There are 8 hidden switches. A switch that is on adds its own fixed numbers to the row, and there is some noise. The rows also spread widely along 12 directions, which tell nothing about the answers.
Known rows, each followed by its switches (1 for on, 0 for off):
[-1.55 -0.32 -1.17  0.37  0.67 -0.71 -4.96 -3.05 -1.95  0.29  0.47  0.81
 -0.72  1.05  3.31 -1.45 -0.11  0.63  2.25 -2.11  0.04 -1.27  0.13  1.61
  1.52 -0.86  0.25 -2.58  1.23 -1.17 -2.37 -1.63]
0 1 1 0 0 1 0 0
[-1.69 -1.62 -0.18 -0.88  0.78 -0.65  1.39 -1.04 -0.77  1.26  0.68  2.63
  0.34 -1.11  2.48  0.93  0.46  1.99 -1.56 -3.10 -3.62 -1.69  1.44  1.48
  0.00 -1.91 -0.62  0.30 -1.51 -1.22 -1.19  0.61]
0 0 0 0 0 1 1 0
[-0.96 -2.75  1.19  0.55 -0.10 -1.23  1.04  0.78  2.96 -1.76  0.93 -1.77
  3.99  0.70 -2.14  2.94 -1.36  0.30 -2.27  2.18 -1.51  0.29 -0.32 -0.20
 -2.82  0.06 -2.37  0.41 -0.16 -0.94  1.23 -0.16]
0 0 0 0 0 0 0 1
[-0.79 -3.66  2.13  0.66 -2.24  0.80 -1.17  0.19  1.21 -2.35  0.25 -1.03
  1.09  0.61 -1.33  0.62  0.79  1.23 -1.40  0.39  0.43  0.27 -1.81  1.04
 -0.84 -1.15 -2.15  0.05  1.87  3.37  0.71 -0.21]
1 0 0 1 1 1 1 1
[ 1.20 -0.38  1.95 -0.50 -1.12  1.42  0.91  1.06  2.02  2.06  0.46  3.41
  2.25  0.47 -3.01  0.14 -0.79 -3.27 -0.82  1.59 -0.05  0.00 -1.30 -1.28
 -0.69  0.39  0.84  0.69  0.37  0.95  0.97  0.40]
0 0 0 0 0 0 1 1
[-0.34  0.17  1.20  0.99  0.83 -0.68 -0.62  0.45  3.02  0.95  2.96  0.74
  1.50  1.63  0.58  2.25 -1.16  0.06 -1.82 -0.49 -0.33 -1.54 -0.19  2.80
 -0.61 -0.28 -0.79 -1.55  0.64  0.41 -1.57  0.51]
1 0 0 0 0 1 1 1
[-2.55  0.82 -1.51  1.81 -0.30 -0.68 -2.28 -1.35  0.56  0.15  3.54  2.64
 -0.61  0.23  2.78  1.09  0.03  0.22 -1.47 -2.35 -0.28 -1.55 -2.11  2.43
  2.23  0.25 -0.13 -1.29  3.18  0.41 -2.49 -0.13]
0 0 0 0 1 1 1 0
[-1.12  2.32  0.49  0.47 -1.24  1.14  0.62 -1.36  2.20  0.97  2.34  4.80
 -0.23 -0.75 -0.82  1.10  0.06 -2.08 -1.41 -1.57 -0.47 -1.86 -0.88  0.19
  1.96  1.28 -0.16 -1.96  3.29 -0.98 -0.69 -1.01]
1 0 1 1 0 1 0 1
[ 0.93 -2.12  0.36 -0.84  0.50  0.06 -1.27  0.38  0.19  1.16  0.67  1.94
  1.71  1.73 -0.56  1.13 -2.45 -1.05 -0.86 -1.13 -0.62 -0.02 -0.71  2.31
 -2.08 -1.55  0.16  0.16 -1.72  1.09 -0.72 -1.45]
0 1 1 1 1 1 1 1
[-0.69  0.34  2.35  0.43 -1.57 -0.35 -4.89  1.61  0.21 -1.28  2.84  0.88
  1.93  1.55 -0.91 -1.80  0.75 -1.79  1.37  1.97  3.01  0.40 -1.44 -0.40
  2.29 -0.26  1.30  2.46 -2.78  0.92 -1.58  1.13]
0 1 0 0 0 0 0 1
[-0.52 -2.51 -0.79 -1.35  1.81 -1.10 -1.84 -0.60 -1.04  3.19 -0.53  3.46
  0.03  0.62 -0.49  3.24 -4.66 -0.64 -0.25 -2.98 -2.63 -1.24  2.50  2.91
 -4.95 -3.53 -0.30 -3.12 -1.46 -0.87 -0.42 -0.68]
1 1 0 1 0 0 0 0
[-2.11 -0.62 -0.37 -0.36  1.52 -2.12 -3.19 -1.59 -0.71  1.82  2.63  0.30
  1.93  2.08  2.86  0.75 -3.65 -0.49  1.17 -1.71 -1.08 -1.29  2.07  1.35
 -0.54 -1.35 -0.05 -1.63 -1.70 -3.30 -3.19  0.43]
1 0 0 1 0 0 0 1
[ 0.13  1.00 -1.28 -0.51  1.54  0.21 -2.32 -0.81 -0.06  0.56  2.78  1.02
  0.30  1.35  2.96  0.36  0.19  1.40 -0.21 -2.14  0.57 -0.43 -0.93  3.41
  0.23 -2.01  0.13 -0.14 -0.41  0.09 -3.00  0.42]
0 0 0 1 0 1 1 0
[-3.35 -3.25  1.54  2.29 -2.07 -2.05 -0.01  0.40 -0.46 -1.30  0.12 -2.59
  0.16 -0.35  0.65  2.76 -1.98  0.43 -2.49 -3.95  0.43 -1.75 -0.40  0.47
  2.04  0.73  0.05 -0.50  0.04  3.37 -0.98 -1.69]
1 0 0 1 1 0 0 0
[-0.08  0.20 -1.49 -0.87  1.89  2.74  0.45 -0.91 -1.59  2.70 -3.48  4.71
 -3.20 -1.29 -0.27 -1.90 -5.22 -3.93 -0.41 -5.71 -0.59 -0.71 -0.62  0.59
 -0.88 -0.05  2.72 -1.63  1.24  3.59  0.24 -0.97]
1 1 0 1 1 0 0 0
[-1.24 -1.88  3.02  0.99  0.43  1.83 -0.96 -1.52  2.33  1.92 -2.90  0.85
 -0.17  0.18 -1.22 -0.48 -2.84 -1.60  0.04 -0.10 -1.10 -2.66  2.12 -0.27
 -0.52  0.26  2.02 -4.20 -0.43 -0.72  0.97 -0.60]
1 1 0 1 1 1 0 0
[-3.26 -2.26  1.02  0.23 -3.13  1.81 -0.71 -1.33 -1.68 -1.80 -1.32  3.60
 -0.90 -0.94 -2.23 -3.54 -1.81 -2.92  0.16 -1.86 -1.09  0.19 -1.79 -2.10
  1.76  0.08  0.07  0.11  2.32  1.65  0.87 -1.04]
1 1 0 1 0 1 0 1
[-3.02 -1.52  0.14  1.08 -1.37 -1.97 -3.44 -1.83 -0.73  2.23  3.91  2.88
  1.98  0.10  2.31  2.31  0.29  0.40 -0.40 -0.44 -1.60 -2.06 -0.66  2.47
  0.77 -0.85 -2.74 -0.64  1.75 -0.86 -2.52 -0.11]
0 0 1 1 0 1 0 1
[-5.24 -4.38 -0.53  1.09 -4.54 -0.26 -0.40 -0.47  0.01 -1.62 -1.79  1.84
 -0.91  1.07 -3.10 -1.19 -5.38 -2.75  0.09 -0.69 -4.10  0.49 -1.48 -2.05
 -1.41 -2.03  0.88 -1.16  0.11  0.55  2.20 -1.11]
0 0 1 1 0 1 1 0
[-0.91 -2.26  2.12  1.22 -0.76 -1.73  1.76 -0.33  1.33 -1.45 -0.51 -1.91
  1.91  0.05 -0.03  2.71  2.18  1.61 -2.11 -1.37 -0.80 -1.87  1.15  0.79
  1.31  0.97 -0.59 -0.97  0.15  0.97  0.14 -2.28]
0 1 1 0 0 0 1 1
[-1.45  0.13 -0.07  0.15  1.02  1.74  0.96  0.69  2.53 -2.78 -1.37 -1.21
 -0.36 -1.50 -0.16 -1.12  1.02  0.71 -1.61 -0.35 -0.98 -0.41 -1.31  0.98
  0.22 -0.28  0.08  1.49 -2.06  1.75  0.69  1.59]
0 1 1 1 0 0 0 0
[ 1.80 -1.17  4.03  0.11  2.44  2.03  1.36 -0.56  4.59  2.98 -1.45 -2.41
  4.19  1.12  0.23 -0.55  0.97  0.56 -0.82  3.32 -0.72 -2.21  1.44  0.72
 -1.11  0.47  0.11 -1.03 -2.11 -0.59 -0.08  1.80]
0 0 0 1 0 1 1 1
[ 0.33  0.52  0.45  0.81  3.09  1.86 -2.86 -3.71  4.39  1.51  0.26 -1.69
  2.80  0.78  2.73 -0.48  1.51  1.41  1.06  3.83 -0.90 -2.54  0.14  2.11
 -1.36  0.95 -2.31 -3.47  2.75 -2.80 -0.77  1.39]
0 0 1 1 1 1 0 1
[-1.20 -0.57  1.76  0.06  0.68  0.95  1.85 -0.77  1.79 -2.37  0.09 -1.56
 -0.15 -1.61  2.33 -0.12  4.89  4.34 -2.11 -1.72 -1.05 -1.43  0.25  1.36
  2.04 -0.39 -1.86  0.06  0.68  1.10 -0.62  1.45]
1 0 0 0 0 1 1 0
[-1.14 -0.95  0.89  0.11  2.85 -0.45  1.07 -3.34  2.19  5.56  0.41  2.22
  2.91  1.01  2.79  2.08 -2.74 -0.63 -0.41 -0.43 -4.63 -3.92  3.57  1.46
 -1.40  0.49  0.24 -4.50 -0.05 -4.89 -1.37 -0.58]
0 0 1 1 1 1 1 1
[ 1.26 -2.21  2.53 -0.87  0.19  0.17 -1.97 -2.29  0.58  0.52 -1.79 -0.41
  1.90  1.62  0.33 -0.25  2.85  1.81  2.06  1.41 -0.37 -1.22  2.13 -0.34
 -0.38 -1.03  0.03 -3.21  0.06 -2.73  0.11 -2.58]
0 1 1 0 0 1 1 0
[-1.64  1.97 -1.24  1.05 -2.38  1.19 -3.35  0.57  1.90 -2.84  0.18  1.11
 -3.12 -0.45 -0.34  0.07  0.35 -0.13  0.19 -1.24  1.30 -0.50 -1.64  1.94
  0.86 -0.88  1.50 -0.29 -0.86  2.63 -0.23  1.11]
0 0 1 1 1 0 0 1

New rows. What belongs after each?
[ 0.11 -2.05 -0.17 -0.80  0.54 -0.50 -1.98  1.47  0.07 -1.15  1.81  0.67
  3.16  2.85 -1.70 -1.35 -4.43 -2.83  0.02  0.96  0.44  2.59 -3.08 -0.84
 -1.71 -0.95 -0.16  2.67 -2.11 -0.31 -0.18 -1.52]
0 1 1 0 0 1 0 0
[ 1.48  0.33  0.36 -0.39  0.19  4.07 -0.05  0.75  3.57 -2.93 -1.83  1.30
 -2.39 -0.73 -2.86  0.12  2.02  1.46 -1.59 -0.17  0.61  0.49 -1.86  2.90
 -2.57 -2.77 -0.44 -1.35  1.54  3.99  1.92  0.55]
1 1 0 1 0 1 1 0
[ 0.56 -2.34  0.56 -0.76 -0.12  1.61 -1.17 -2.70  0.31  3.50 -4.43  4.60
 -1.31 -2.29 -1.73  2.07  1.05  0.03  0.68 -0.64 -2.80 -2.48  2.24  1.73
 -3.59 -2.17 -0.32 -4.50  1.97  0.41  2.06 -1.05]
0 1 1 1 0 0 0 0
[ 0.42 -0.36  1.37  1.51 -0.62 -1.08 -1.73  0.78  2.92  0.75  2.57 -0.93
  3.42  2.83 -0.91  1.41 -1.14 -2.27 -0.29  2.29  1.27 -0.41 -1.98  0.46
  0.13  1.30 -0.09 -0.58  1.21  1.14 -0.73 -0.78]
0 0 1 0 0 0 1 1
[-1.22 -1.71  3.31 -0.76 -0.73  0.21 -2.41 -3.43 -3.01  3.13  0.01  3.63
  1.32  0.93  1.70 -2.82  0.92 -1.55  2.94 -0.98 -0.49 -2.21  2.41 -2.61
  3.33 -0.03  1.58 -2.87  1.10 -3.61 -1.77 -2.23]
1 1 0 0 0 1 1 0
[ 2.33 -2.43  1.37 -0.72  1.06  1.96  0.91  1.14  2.46 -0.84 -1.56 -2.17
  1.62  1.47 -1.85 -0.14 -0.75  0.11 -1.79  0.35  0.96  1.44 -3.24  1.05
 -2.59 -1.18 -1.90  1.20  0.95  4.73  1.22 -0.64]
1 0 1 1 0 1 1 0
[-2.28 -5.02  0.12 -0.98  1.21 -0.40  1.85 -0.76 -0.38 -1.46 -3.11 -2.09
  0.58  1.66 -0.47 -0.89 -4.36  0.64 -0.83 -2.69 -4.12  0.25  1.23 -0.05
 -2.74 -2.24 -0.74 -0.88 -2.04 -0.44  1.15 -1.60]
1 1 1 1 0 1 1 0
[-3.09 -2.52  2.23  0.86 -0.78 -2.39 -2.28  0.15  2.27 -1.71  1.61 -2.44
  1.81  0.73  0.49  2.96  0.64  2.84 -0.09  1.47 -2.05 -1.89  2.83  1.28
 -1.43 -1.62 -1.96 -1.40 -2.42 -2.04 -0.70  1.78]
1 0 0 0 0 0 0 1
[-0.80 -4.61  3.60 -0.07 -1.24 -2.17  0.51 -0.10  1.11 -0.93  3.40 -1.94
  6.09  1.75 -0.24  3.14  2.27  2.15 -1.78  2.12 -1.00 -0.76 -0.94 -0.75
  0.08 -0.62 -4.23  0.87  1.04 -2.11 -0.45 -2.01]
1 0 1 1 0 1 1 0
[ 0.74  1.12  2.71  1.03 -0.47  1.34 -0.95 -0.31  3.87  2.57  0.98  2.37
  1.47  1.34 -0.59  0.14 -0.66 -2.73 -0.07  2.20  0.54 -1.90 -0.28 -0.26
  0.84  1.59  1.80 -2.21  0.57 -0.70 -0.16 -0.31]
0 0 1 0 1 1 1 1
[-2.36 -2.04  3.28  1.51 -1.87  0.40  0.62 -0.58  3.27 -4.58 -0.59 -2.23
  0.70 -0.51 -0.78  0.44  3.85  3.15 -1.34  1.61 -1.23 -1.74  1.23 -0.17
  1.66  0.41 -0.35 -1.28 -0.86 -1.22  1.24 -0.02]
0 1 0 0 1 1 1 1
[ 1.60  0.53 -0.48 -0.86  1.66 -1.34 -4.13  0.47  0.34  0.40  2.21 -1.43
  2.08  2.95  1.60  0.50 -1.41 -0.33  1.84 -0.03  2.63  0.48 -0.41  0.84
 -0.63 -1.12  0.85  0.19 -2.50 -1.11 -2.39 -1.04]
0 0 1 0 0 0 0 0
[-1.49 -1.86  2.40 -1.11 -4.48  2.57  1.26  0.81  1.54 -4.93 -2.86  1.62
 -2.84 -1.09 -4.30 -0.75  1.30  0.59 -0.24 -0.79 -0.51  0.55  0.49 -2.49
  0.10 -2.39  1.63 -0.77 -1.71 -0.18  3.04 -1.04]
1 0 0 1 1 1 1 0
[-1.82 -1.83  1.21  1.03 -2.35  2.34 -1.14  0.86  3.01 -2.10 -1.70 -0.05
 -1.05 -1.02 -2.10 -0.52  1.48  0.49 -0.73  1.82 -0.57  0.03 -2.03  0.40
 -0.96 -1.44  0.17  0.35 -0.05  3.70  1.93  2.45]
0 0 0 1 1 0 1 0
[-3.65 -4.26  2.72  1.62 -1.16 -2.23 -1.56 -0.07  0.66  1.08  1.25 -2.67
  3.58  2.24  0.76  0.36 -2.18 -0.75 -0.23  1.10 -1.82 -1.46 -0.24 -0.57
  0.66  0.00 -1.29 -0.27 -0.58  0.33 -0.89  0.32]
1 0 1 1 0 0 1 0
[-1.73 -0.05 -1.14 -0.06  0.87  0.08  0.94 -0.69  2.03 -0.80  1.84  0.69
  2.54 -0.10  0.23  0.41 -0.69 -0.82 -1.30  0.90 -1.60 -0.08 -2.08 -0.69
  0.00  0.53 -1.70  0.69  1.57 -2.08  0.12  0.26]
0 0 1 1 0 0 0 0
[ 0.60 -0.11  2.88  0.88  1.03  2.00  1.85 -0.85  2.30 -0.49 -1.72 -3.83
  1.37  1.82  0.81 -2.81 -2.17 -1.66 -0.58 -1.58  1.92 -1.03  0.51 -1.79
  3.03  2.94  2.99 -1.29 -0.77  0.61 -0.67 -1.79]
1 0 0 1 1 1 1 1
[-1.02 -0.75 -0.99  0.14 -2.57 -1.55 -2.53 -0.31 -0.13 -6.75  2.63  0.07
 -0.31  1.02 -1.63  2.69  1.60  2.49 -0.45 -1.67  1.42  1.23 -0.65  1.47
  0.34 -2.11 -1.03 -0.41 -0.01 -1.62 -0.47 -2.94]
0 1 0 0 0 1 0 1
[ 0.47 -2.49  2.97 -2.77  0.81  0.17  0.34  0.41 -0.96  0.10 -0.41  1.31
  1.56  1.63 -0.43 -1.60 -1.01  0.31  0.80 -0.98 -1.42  0.02  3.04 -0.88
 -1.11 -2.44  0.96  0.49 -5.15 -2.63 -0.52 -0.52]
1 1 0 0 0 1 1 1
[ 1.54  0.63  2.06 -1.87  0.46  2.51 -1.01 -2.97  0.68 -1.43  0.09  0.86
  1.46  0.82  0.60 -2.32  4.94  1.34  1.82  0.74  1.10 -0.62  0.33 -0.61
  1.70 -0.37 -0.81 -1.58  2.42 -2.68 -0.59 -1.82]
1 1 1 1 0 1 1 1
[ 1.92 -1.38 -0.12 -0.97  1.37  0.65 -3.33 -0.59  1.27 -1.51  2.22 -2.15
  4.00  1.90  0.41  0.02  1.13  1.45  0.10  2.33  2.30  1.76 -3.11  1.43
 -1.79 -1.71 -2.84  1.48  0.81 -0.29 -1.06 -0.34]
0 0 0 1 0 1 0 0
[-1.84 -1.84  0.80 -1.23 -2.95  0.04 -1.23 -0.53  0.96 -2.39  1.64  4.00
  1.13  0.72 -2.74  1.43  1.21  0.59  0.50  1.55 -2.81 -0.27  0.71 -0.14
 -1.59 -3.20 -0.83 -1.41 -0.86 -4.30  0.91 -1.22]
0 1 1 1 0 1 1 1
[-1.94 -0.39  0.35  1.21 -0.08 -0.65  2.27 -2.86 -0.48  0.46  2.20  0.17
  3.33 -0.02  2.45 -0.09 -0.95 -1.20 -1.72 -2.60 -0.52 -1.81 -0.72 -1.38
  4.33  3.27 -0.63 -0.54  3.37 -2.36 -1.98 -2.68]
0 0 0 1 0 1 0 1
[ 0.13  1.48  0.65 -0.21  2.17  0.89 -2.42 -1.21  1.72  1.53  0.40 -1.18
  0.73  1.11  2.67 -1.44 -0.20  0.28  1.22  0.07  0.53 -1.30  0.42  1.05
  0.82 -0.47  1.44 -0.65 -2.63 -1.46 -2.23  0.89]
0 0 1 1 0 1 0 0
[-1.99 -1.14  2.72  2.50 -1.46  0.22  0.29 -0.73  0.86 -0.03  0.42 -2.47
  1.26  1.38  1.19 -1.96 -1.05 -1.79 -1.22 -2.07  1.36 -1.61 -1.91 -0.66
  4.84  2.89  0.66  0.10  2.07  3.96 -1.71 -1.35]
1 0 1 1 0 1 1 1
[-1.67 -4.02  2.83  1.76  0.53 -1.64 -0.53  0.25  0.77  2.42  1.76 -2.71
  4.26  2.54  1.25  0.25 -3.47 -0.94 -1.81 -0.36 -0.71 -1.12 -0.79  1.35
  0.22  0.27 -1.40  0.68 -0.62  2.78 -2.17  0.37]
1 0 0 1 0 1 1 1
[-1.51  1.15  1.41  1.43 -3.78 -1.24 -7.27 -0.73 -0.81 -0.08  4.03  2.89
  0.18  1.09  0.40  1.18  3.21 -0.96  2.60  0.37  3.55 -1.84 -1.09  1.60
  3.74 -0.41  0.95 -1.27  0.86  0.57 -2.93 -1.00]
0 1 1 1 0 0 0 1
